Each new row is followed by what is left after taking away its nearest point in the smallest flat space through zero that holds the last named rows.

j807, 3 rows:
[[  5   2  16   2  -2  -5 -15  -1  -1   6   0  15   6]
 [ 18  17  -1  -1 -12  -6  -7  -6   8  -3   2   1  12]
 [ -2  -8   4  17  22 -28  -8  -4  -2 -10 -16  -3  -3]]
New rows:
[ -3   0  24   4   5  -5   6   4   7 -10   8  -6  21]  [ -6  -1  20   2   4   0  11   5   7 -10  10  -9  19]
[ 0  6 14 -3 -4 -4 -5 -2 -1 -4 -9  2 -8]  [ -2   6   8  -5  -5   0   1  -1  -1  -5  -8  -3 -10]
[  3  -7 -10   4  -5   9  -4  13   0 -11 -10  14  -7]  [  6  -5 -10   5  -6   7  -5  12   1 -12 -10  14  -5]
[  4   3   5   8   4  -8  -3 -13 -20  -4   4   2   7]  [  1   2   0   4   1   1   3 -11 -20  -3   8  -1   5]
[ -4   2   2 -14   1  -8   7  -6  21   7 -13  13 -10]  [ -4   2   0 -15   1  -7   9  -6  21   7 -13  12 -10]

j34:
[[ 14  -6  10   0 -25  -3  10  -9   7  10   8   6 -14]
 [ -8 -16   1   6   7   4   2   3   1 -18  13 -14 -21]
 [ -9   8   3   8  -9  -5  15   0  23 -17  27   0  17]]
New rows:
[  5  -1   3   2   6  -6 -18  -3   4  -1  10  -8 -10]  [  6   5   3   1   4  -8 -18  -4   5   3   8  -4  -2]
[ 14   3   4 -21  -3 -30  -4  -5 -12  -1   7  -1 -10]  [  7   6   1 -19   4 -30  -4  -2 -10  -8  10  -3  -3]
[ -2   5  -8 -10   9   5  18   4   7  -4   7   7  -9]  [  1   6  -8 -12   9   5  16   3   4   1   1   9  -9]
[-22 -12  12  13   3 -16  -9   1   9  12   2  -5  -2]  [-19  -9  12  11   1 -17 -10   0   8  17  -2  -2   1]
[  5 -12  11   1  -4   6   1  -1  -3   8  -6  -6   2]  [ 0 -9  9  2 -1  6  2  1  0  3 -3 -7  9]

j915 (3 x 13):
[[ -3  -7  11  -3  -2 -11   3 -14   6  29   6 -13 -12]
 [-27 -20  13  -1   6   4   0  -6   9   9  30  -8 -29]
 [-10  -4  -5  14   3  -8   1 -13  23  18  28   1 -18]]
New rows:
[  0 -12   0 -21  -7 -24   0  -4 -10  12  -1  24 -17]  [  1  -9  -6 -17  -6 -20  -1   1 -10   1  -1  30 -13]
[ -1  -3   0   2  -4  -6   1   2  19  -3 -16  -3  -8]  [ -3  -4   1   1  -3  -4   1   4  17  -6 -16  -3  -8]
[ -3   8  -8 -19  -7   1 -19   3 -10   1  -3  18  -2]  [ -5   7  -7 -17  -7  -2 -18  -1  -6   8   2  16  -6]
[-16 -15  24 -14  24  -1  24  20   6 -19   1  -4   8]  [ -3  -4  13  -4  21 -13  26  11  17  -5  -1   0  15]
[ 4  3  5 -5 17  5  8  3 -6 -4 -1  5 -1]  [ 5  4  4 -2 17  2  9  0 -2  2  1  5 -2]
[ -4  -2   0   2   0   2  17 -11  -2   0   0   5   1]  [ -4  -2   0   1   0   3  17 -10  -3  -2  -1   5   2]

j530:
[[  5   5 -19  -9   2  -9   7  15  14   4  23  -7  13]
 [  5  20  -9   6 -12 -18   0  -9  -7  11   2   4  16]
 [  1  -3  -4 -10  -4 -10   6   8  -1   8   5  -7  -6]]
New rows:
[ -9   6  -9   3  10 -10  -7   9   5  13  -1  -4 -10]  [-10   7  -6   8  12  -5 -10   5   5   9  -4  -1  -8]
[-16 -12   6   3 -10 -11 -10   6 -10  -1   1  11   0]  [-15 -11   2   3  -7  -9 -10   9  -4  -4   7  11   5]
[-12  10  -4 -24   9  18 -12   1   0 -12   1  -4  10]  [-12  13  -3 -26   1   8 -10  -2  -8  -4  -4  -5   6]
[ 1  8 -6  7 -1  3 -4  2 -2 -5  0 17 -5]  [  1   4  -7   2  -2   0  -1   7  -2  -2   2  13 -10]
[ 15  -9  -2  -5   8   9   4  -1   5 -16   7  -2  -8]  [17 -1 -3 -2  0 -1  4 -7 -3 -9  3  0 -5]

j870, 3 rows:
[[  4   0 -25   9   2  -7 -10  12  10   2  18   2   9]
 [-14  10   2  -9   6  -3 -17 -17 -19   9  15  15   9]
 [  8   2 -18  19  13  -7   6   4  -1 -15 -15  -5 -12]]
New rows:
[ 17   1  -2  -6   0   7   1  -8  -8 -14  13  -4  16]  [ 18   0   0  -5   0   8   4  -8  -8 -16   8  -6  13]
[15  3  5  6 -9 -1  9 -8  9  8 13 16  8]  [ 16   5   4  10  -4  -2  12 -11   4   3   5  15   3]
[ -2   5 -13   3 -17  12 -10  -9 -15 -11  -8   4  -4]  [  0   1 -12   1 -23  14  -8  -3  -8  -9  -5   1  -2]
[ -3 -14  13  -5  10  16  16 -16  -2  16  -2   6   9]  [  2 -13  -4   5  15  11  14  -9   2  12   1   5   9]
[ 12   9  14   1  17   7  -2   5 -12  11   7 -12   7]  [ 15   8  10   4  17   6  -1   8  -9   9   6 -14   6]
[  8   8  12  -9  -6 -12  11   8   5  -5   2 -11  -5]  [  5  12   5  -7  -1 -16   4   4  -1  -4   7  -6  -3]

j483:
[[-14  -3  -4  -9   0  32  19  14   9  -5  13 -18   0]
 [-12  17 -28  -3  16  16 -11   8   5 -14   2  -3 -12]
 [  1   7   7 -20  22   4  13  12 -22  -3  -3  -1 -11]]
New rows:
[  0  -2 -13  17   0 -22 -16   3  -5  -2 -12  11   7]  [-5 -7 -6  7  1 -5  2 13 -6 -2 -5  0  8]
[  2   9 -13   9  -4   3  -5   5   1  -3 -17  -8  -7]  [  5   3  -3   6  -7   2   3   5  -2   1 -16  -9  -4]
[  2  20   5 -12 -18  -6   9  -7   6  -2  22  12  11]  [  1  24   1 -14 -12  -6   7  -5   3  -4  21  13   7]
[ 11   3  -4 -12 -12   0  26  12 -19  -3   3  10 -14]  [  9   3 -14  -1 -20  -2  14   6  -7  -4   4  12 -11]
[ 15 -10  11   1   6  -4   4   3  -9 -17   9   8  -3]  [ 11  -9   3   6   3   1   0   2  -1 -19  11   6  -2]
